There are 3 ways to turn a row about zero (a turn may also mirror it). The second row of each pair is the first, turned, with some noise. The first 30 pairs use one turn. New pairs use 3 turns, one after the other, and a turn may come again.
In the rows, 128 means zero.
Some pairs, each with its turns in order after it:
[179 107 118 162 102  84 179 178 136]
[175 140 155 187  71 135 160  94 145]  J943

[ 96 108 151  79 112 145  77  97 134]
[148 177 145 100 136 110 182 132 165]  J693

[ 86 107  89 103 168 118 172 109 152]
[125 181 104 142 122  92 116 185 104]  J117

[ 95 132 161 102 169 159 117  92 136]
[114  95 110  72 155 119 123 161 127]  J943

[ 88 142 103 151 142 134 156 141 163]
[136 150 144 175 118 160  99 133 124]  J693

[103 111 117 173 127 174 169 151 152]
[159  93 114 159  93 109  88 169 130]  J117

[173 178 120 138 106  99 113 159 136]
[121 105 143 109  84  97  94 102  93]  J693

[141 152 151 116 131 107 153  84 166]
[125 153 174 134 115 134 172 164 131]  J117

[177 127  98  82  81  88  99 179 131]
[ 90 132 145 156 139 133 132  41  74]  J117

[ 98 171 165 102 111 112 154  94 102]
[173 114  95 118 152 161  81 157 121]  J943

[108 150 129 123 179 107  92 140  89]
[158 168  90  94 144 148 132 101 145]  J117

[103 175 129 110 135 174 134 107 171]
[151 155 164 154 119  92 126 144 178]  J117

[ 77 112 116  81 155 137 174 123  89]
[156 125 131 161 183 118 120 186 163]  J693

[112  83 160  87 110 129 121  99 139]
[121 151 141  91 149 135 174 159 155]  J693

[167 143  84  98  80 101 135 133 128]
[156 178 110 170 121 108 121 105  98]  J943

[131 149 148 102 119 139 174 133 142]
[173 134 105 106 101 121 116 142 137]  J943

[162 104 171 108 173  99  94 150 107]
[130  88 172 132 114 134 157 155  70]  J943

[176 135 144 120 163 120 160 176 156]
[141 139 114 195 108 175 153 124 115]  J117

[143 145  81 132 150 102 162 110  89]
[172  83 117 137 158 134  95 134  97]  J693

[148 139  88 174 153 119  87 137  87]
[158  99  86 128 123 126 104  64 131]  J693

[145 154 130 174 148 101 112 169 167]
[171 140 145 138  85 176 115 106 110]  J117

[167 136 136  87 140  86  80 168 166]
[128 174 160 161 153 176 129  75 100]  J117

[ 89 173 154 175 126 136 122 142 152]
[ 99 188 125 157 114 128  96 103 112]  J693

[116  77 164  79 111 108 147  85 142]
[154  73  68 113 129 130 145 106  93]  J943

[114 178  88 177 158  77 173 133 144]
[163 155 136 179 160 140 152 162 202]  J943

[140 115 123 121 112 148 153 165 176]
[ 97 112 166 150  90 146 135 145 132]  J693

[140  88 130  99 150 141 120  77 156]
[124  93 104 100 152  82 156 114 106]  J943

[ 91 148 150 164 109  90 173 101  91]
[109 150 118 122 194 133  77 137  95]  J693

[129 146 166  81 145 169 141 177 132]
[164 126 112 194 164 123 147 111 153]  J117

[103  84 173  93  81 124  89  94 121]
[100  74  78 121 126 144 103 101  74]  J943

New pairs, each followed by its turns in order:
[105 109 158 176 131 106 178  92 131]
[143 127 146  85 160 172 107 176 111]  J943 J943 J693

[158 111 151  92 125 141  98 161 167]
[104  77 103 114 102 127 164 150 114]  J117 J943 J943

[166 121 166  91 175 154 127 133 161]
[135 154 122 142 134  77  72 114 159]  J693 J943 J943

[116 148 161 128 132 175  86 160 127]
[134 121 113 145  83 175 120  92 112]  J693 J943 J693

[ 88 169  83 156 172  83 105  80 167]
[ 52 170 145 148 107  98  79  85 150]  J943 J693 J943

[106  80 153 100 165  79 124 128 163]
[155 104 169 144 110 173 156 114  76]  J117 J117 J693

[127  87 164 128 131  89 152 107  85]
[151 138 122  94 129 139 181  97 167]  J943 J693 J943

[166 110 118 118 172 126 179 125  80]
[104 113 157 164 129 132  60 164 130]  J693 J693 J117

[125 103 161  83  92 109 123 160 171]
[118 118  99 115 114 196 169 149 129]  J693 J117 J117

[ 92  98 172 100  79 162 134 135  97]
[163 115 143 136  98 123 103  49 144]  J693 J693 J117

[133 139 154 170 120 129 175 150 138]
[107  95 101  93 131 149 155 113 138]  J117 J693 J943

[116 148 149  87 146  98 172 129 144]
[107 138 138 109 143  97 113 130  64]  J943 J943 J693

[159 158 152  99  79 174  85 152 162]
[113 188 184 117 175 153 164 123 145]  J943 J693 J117

[ 96 114 146  88 130 153 145 138 118]
[141 142 168 132 112 114  93 100 121]  J693 J117 J943

[142  79 141 172 142 173 128 174 156]
[159  88 164 132  95 184 164 145 110]  J943 J117 J943

[174 112 142 171 136 154 156 140 124]
[116 157 117 117 152 134 103  82  88]  J693 J117 J117

[113 104 109 117 159 120 136 111 111]
[131 102 133 125 111 114 138 165 116]  J943 J943 J693

[143 175 168 144 157 109  81  84 166]
[118 152 194 137 162 100  82 171 110]  J693 J943 J943

[131 146  85  95 136 155 114 116 101]
[141 103 148 145 156 124 150 128 181]  J693 J693 J693

[179 157 159 143  92 150 122  81 138]
[119 123 120  50 149 129 103 157 104]  J943 J117 J943

[134 140 179 125 126  83 176 169  94]
[123 163 151  51 157 102 147 114 112]  J943 J943 J693

[114  84 114 167 158  99 143 144 127]
[ 92 131 140 137 141 157 142 128  75]  J693 J693 J693

[172  90 148 105 103  91 105 124  95]
[129 146  79 112 144 120 196 138 129]  J943 J943 J693

[ 87 160 144 152 157 167 101 104 170]
[145 113  70 119 123  79 119  85 106]  J943 J117 J693

[137 135 166  85 152 154 163 115 172]
[136 157 141 139 158 131 120  56 153]  J117 J693 J693

[118  81 177 117 152 104 169 135 136]
[151 112 155  92 166 128 155 146  76]  J943 J943 J693

[ 82 168 115 105 166 158 148 105 145]
[136 131  99 113 114  99 100  58 131]  J693 J117 J943

[102  88  95 114 129 158  92  88 166]
[ 88 151 182 144 143 156 148  96  88]  J693 J943 J117

[126 117  80 177 135 133 125  92 146]
[127 107 115 149 104 110 123  75 169]  J943 J693 J117

[ 90 138 105 164 138 143 150 125 136]
[116 114 123  86 147 124 140 159 154]  J117 J117 J117

[159 144 102 114 131 146 154 121 163]
[109 100 102 130 116 141  96  97 104]  J943 J943 J693

[179 118 135 102 138  88 149 121  97]
[111 127  63 147 107 145 114 103 125]  J117 J693 J693

